The first 5 rows are patterns. Each new row is the sum of 2 different patterns, raised or lowered, with some noise. Before adding, each is slid sideways (what falls off one end comes back at the other), maybe read backwards, and multiplied by a number that may be negative. Names go in the order of the patterns.
Some rows, each with the names of its patterns after it:
[ -6.3   0.9  13.1   3.2  -3.2  17.2   7.0 -13.4  -9.6 -26.7   1.3  -9.0
  -9.6  11.1   5.1  -0.1   1.8  -1.1  -5.4 -12.9 -15.9   0.7   0.4 -18.0
  12.2  -5.2  -7.0   6.7   0.5   8.2  -7.8  10.8  -3.5   9.1 -26.3   9.1
 -10.1  13.8  14.1]
(3)
[-10.1  18.2   3.0 -15.9   4.1   4.3 -16.6   0.1  -0.3   7.6   2.5   5.9
   7.8  -9.4   6.7  -0.1  17.5   3.2   6.5  15.8 -15.5 -12.9  -4.1  25.1
  -6.0  -1.2  -4.8   0.9  -9.9   2.7  -9.7  16.3   4.2   6.0  11.5  -8.4
  -3.2  19.3 -10.8]
(0)
[  6.9   4.7  16.7  -6.7  -6.0  11.5 -14.5   8.9 -14.6  11.4   0.0   0.7
 -11.8   3.1  10.5   0.3   4.0  -3.4  12.2  15.2   4.2  -1.6  -6.9 -10.8
   1.0  -9.9   8.8  17.0  20.1  -6.7  -4.1  14.4   1.9   7.0  15.6   9.9
  -7.5  -0.2  18.6]
(2)
[  3.9  -6.8  -5.7  -8.6  -2.8  13.6 -12.0 -15.9 -16.3   3.3  -0.1   8.1
   3.0  -9.2   0.4  -5.4   4.2  -6.4   7.0 -12.1  -1.1  14.2  -2.8  11.4
   5.0  10.1  20.9  -0.6  -8.3  12.2  -3.3 -10.1   3.6   6.4 -10.4  -9.6
  -1.6  13.7   5.7]
(4)
[ 23.5  10.3 -14.0 -19.3  -7.7 -15.2   3.2   3.4   7.6   2.9   9.8  -3.8
  10.4  -3.0  -1.3 -12.1   6.0  -2.1   3.8 -14.5 -14.5   1.4 -10.4  -9.5
   9.3   1.8   9.7   5.3  -3.1  -9.9   1.4   7.5  14.0   2.8  29.5  -6.5
   2.9   5.9  -4.9]
(1)

New rows, each followed by the names of its patterns:
[-24.9 -27.2   3.9  -7.8 -22.3  -8.1   3.9 -31.7 -12.1 -10.9  -8.6  -0.7
  -3.7 -12.3 -30.8 -10.5 -20.2   4.2  -9.0  -4.7   2.5 -23.4 -27.1 -12.1
   7.9 -19.5 -20.0 -15.2 -14.2 -20.6 -17.2 -29.0   1.1 -14.1 -12.2   1.2
 -20.4 -12.1   6.2]
(0) (1)
[  2.0  -2.8 -13.7   3.1   1.6   7.5  -1.6  -2.1  -7.2 -10.8 -16.8   0.6
  -4.4  -9.5   9.6  -3.2  -2.4   0.4  -1.9  11.6 -10.3   3.9   2.0   6.3
 -26.3   7.1  -7.4   4.2  10.2  -5.6   2.4   9.7   3.3  -0.8   9.4   6.3
 -11.1  -2.4 -20.0]
(3) (0)
[28.0  4.0 15.9  6.4  1.4  8.6 24.4 22.0 19.4 16.6 16.9  5.1 23.9 16.7
 -7.1 12.4 11.5 26.4 -1.4 23.9  1.2 19.2  9.2  5.5 36.2 18.0 21.4 37.5
  4.1 -1.8 19.7 38.3 16.3 12.9 23.8  8.3  1.0 33.7 24.5]
(0) (2)
[ 9.8  4.7  1.0 13.0  5.0  8.1 11.9 -2.1  5.8  1.2 15.8 10.5 -0.1 12.8
  6.3  0.7 -1.2 -3.5 -3.9  8.8 -6.1 14.4 23.7  4.2  6.2 21.7 14.9  6.2
  7.2 11.9  1.1 17.6 -1.0 18.7  8.5  5.5 12.5 22.8 19.0]
(3) (4)
[11.0  1.2 10.4 14.3  9.4  9.4 24.2  5.8 14.3 14.5 21.1 12.5 -4.9 12.4
 -1.1  2.9  8.3 -9.0 12.0  8.3  0.1 10.8 11.3 16.9 14.1 21.9  5.8 16.0
  0.4  9.0  7.8 22.3 14.3 22.8  5.1 -1.7 17.6 18.3 29.5]
(0) (4)
[10.5  7.5 16.2 16.8  8.4  7.9 17.2 14.1 11.6 14.7 15.6 10.1 16.1 -4.8
 17.6  9.0  8.8  4.6 12.6  7.3 14.6  2.9  8.9 20.5  1.0 13.4 10.2  5.9
  5.7 12.2  9.8  9.3 10.8 12.1 21.6 11.6 11.4  7.6  0.7]
(3) (4)
[-10.0  -2.9  -2.1  -0.9 -10.2  -7.0  -3.5   7.3  -5.3   5.4  -6.8  -3.7
  -5.1   5.0 -14.2 -10.7 -17.3 -14.4   5.7  14.6  -0.4   1.1  -4.8 -10.9
  19.5   0.7   2.3   1.0   3.4 -12.6  -5.2   9.2   7.5   0.9   8.3 -10.3
  -4.1  -2.3 -16.3]
(4) (1)
[ -5.6 -10.9   2.1   0.9 -21.7 -24.8  14.5   1.3   3.6   3.4   3.3  -2.1
  -6.4 -20.8   7.5 -11.0  13.0   6.7 -10.5 -19.6   9.4   0.8 -22.4  11.5
  17.1 -25.9 -23.2 -10.9  -7.7 -20.4  -2.9   8.8   2.2   9.5 -12.3  -4.0
 -18.7 -14.6 -22.4]
(3) (0)
[-12.6  11.9  -2.9  11.0   9.3  -9.8 -13.4  -0.9  23.1  -6.3 -16.1 -14.1
 -16.6 -22.6   6.5   5.3   8.0   5.9   4.8   2.9  10.8  -4.5  25.7  -7.7
 -11.5   7.4  -3.0 -14.0   8.1   2.2 -12.0 -10.3 -11.7   5.2 -12.1  -9.2
   7.1 -13.3   7.5]
(0) (1)
[  2.8  16.0 -15.7  -9.9   0.1 -17.5  -6.7   7.9 -10.9  13.3  -3.2  -9.1
  -2.1  20.5  -4.0   8.8  13.9   8.9   5.0   0.6 -13.5  -8.6 -19.7  -5.2
   7.6  24.0 -11.8   5.4   1.2 -12.4  37.8  12.5  17.2  -5.0   6.7  -6.1
   2.2   6.2  16.2]
(0) (1)
[ 2.0 15.7 15.6 18.5  7.5  5.7 25.9 16.2 15.3  5.3 26.4  3.1 23.0  3.2
 23.0 24.1 -4.3  8.3 10.2 -3.7  9.6 24.1  3.1 -8.4  3.5 10.5 -4.3 18.5
 15.3 -5.4  1.3  3.1 25.9 12.4 26.1 20.3 18.6  9.0 -3.5]
(2) (4)
[ 11.6   9.5  -3.0   5.7  -9.0 -18.2 -26.6 -10.3   1.2 -12.0 -18.4   2.5
 -17.9 -14.7   8.0  -2.2  -8.5 -13.6   3.4 -17.4   9.5 -19.5  -3.1  -0.9
   3.0  18.8 -15.6  -1.9   7.5   8.6  -6.5   4.1   3.5 -15.4  -7.5 -32.5
 -11.5 -12.8  -8.9]
(3) (2)
[ -3.6   9.6  10.6 -19.0  -6.1  -8.0 -14.0 -14.8   4.1  13.0  -6.4  -4.7
 -24.2  -2.3  -3.8   1.6 -23.2  -2.6  -8.8   4.4 -25.5  -5.4 -11.2 -12.6
 -13.2 -13.4  -7.1 -14.5  -7.3   5.0  -7.9 -14.2   2.3  10.7 -10.2 -14.2
   3.3 -31.1 -20.9]
(3) (2)
[ -4.3   6.8   4.5   2.1   7.5  18.0  -3.9  15.1  -9.7  20.2  -3.2   9.3
  -5.1   2.7   4.7  -9.1  -2.4  10.3   9.9   4.9  -0.4   0.5  -0.2  11.4
  18.8  16.3  15.3  22.6 -10.7  -6.1  15.6   5.1  13.7  12.6  -9.2 -19.3
  -6.4  -0.3   7.9]
(2) (1)
[  2.8 -11.1 -11.7 -14.2 -19.2   1.2 -16.0  -9.6 -26.6  -3.6 -22.1  -0.4
 -23.9 -37.6 -10.2 -32.2 -26.2 -16.0 -31.6  -6.1  -2.8 -26.9 -18.5  -4.1
 -11.2  -9.5  -2.2  16.3 -17.4 -23.5 -14.5 -21.8   9.1  -1.2 -17.1 -25.4
 -32.3 -14.9   2.1]
(4) (1)
[  3.5  -1.3 -10.5   4.7  -2.7  30.1  11.7   1.3  33.6  16.7 -13.9  17.2
  10.0  -0.7  10.3  16.2 -13.7   4.1  -6.9 -11.7   8.6   0.3  12.0  19.0
  17.2  24.6  24.5 -26.3 -11.6  22.3  15.2 -10.7   5.7 -24.0 -12.6  -7.0
  -6.9  13.4   7.3]
(0) (1)
[  7.0   5.4   7.4   8.3  -1.6  22.9  16.1  10.9 -10.0  17.6  10.3  15.9
   4.6  13.8   7.7  11.6 -10.3   6.6   2.9   1.9  11.2  10.9  -7.7  21.4
  15.2  -2.2   7.8  25.0   7.0   6.1  16.8   6.3   1.8  -2.4  11.2  13.0
   0.4  19.1   4.9]
(0) (1)
[ -3.6 -16.9   4.5  -6.0   1.6 -15.4 -10.2  11.9 -19.6  -4.1  -9.9  -9.8
 -19.5  -1.5 -11.0   0.3  -1.8  -8.7   2.3 -15.6 -21.0  -3.3 -22.1 -17.0
 -23.3  -2.3   8.7 -14.7   0.4   9.7 -13.9 -17.9   3.2  11.7 -13.0   8.4
 -22.5   3.6  -9.4]
(3) (2)
[-19.7 -27.0 -29.4  -2.7   3.8  -9.3  -8.9 -11.4 -16.5   8.0  -8.6   0.7
   3.7 -11.2 -20.2  -4.9  -7.5 -11.6  -3.6   2.4 -26.9 -15.9  -5.6 -26.7
 -23.8  -9.5 -19.8  -0.9 -20.9  -6.0 -12.6   0.5 -12.7   0.2 -20.5  -2.4
  -1.2  -0.7 -29.7]
(0) (1)
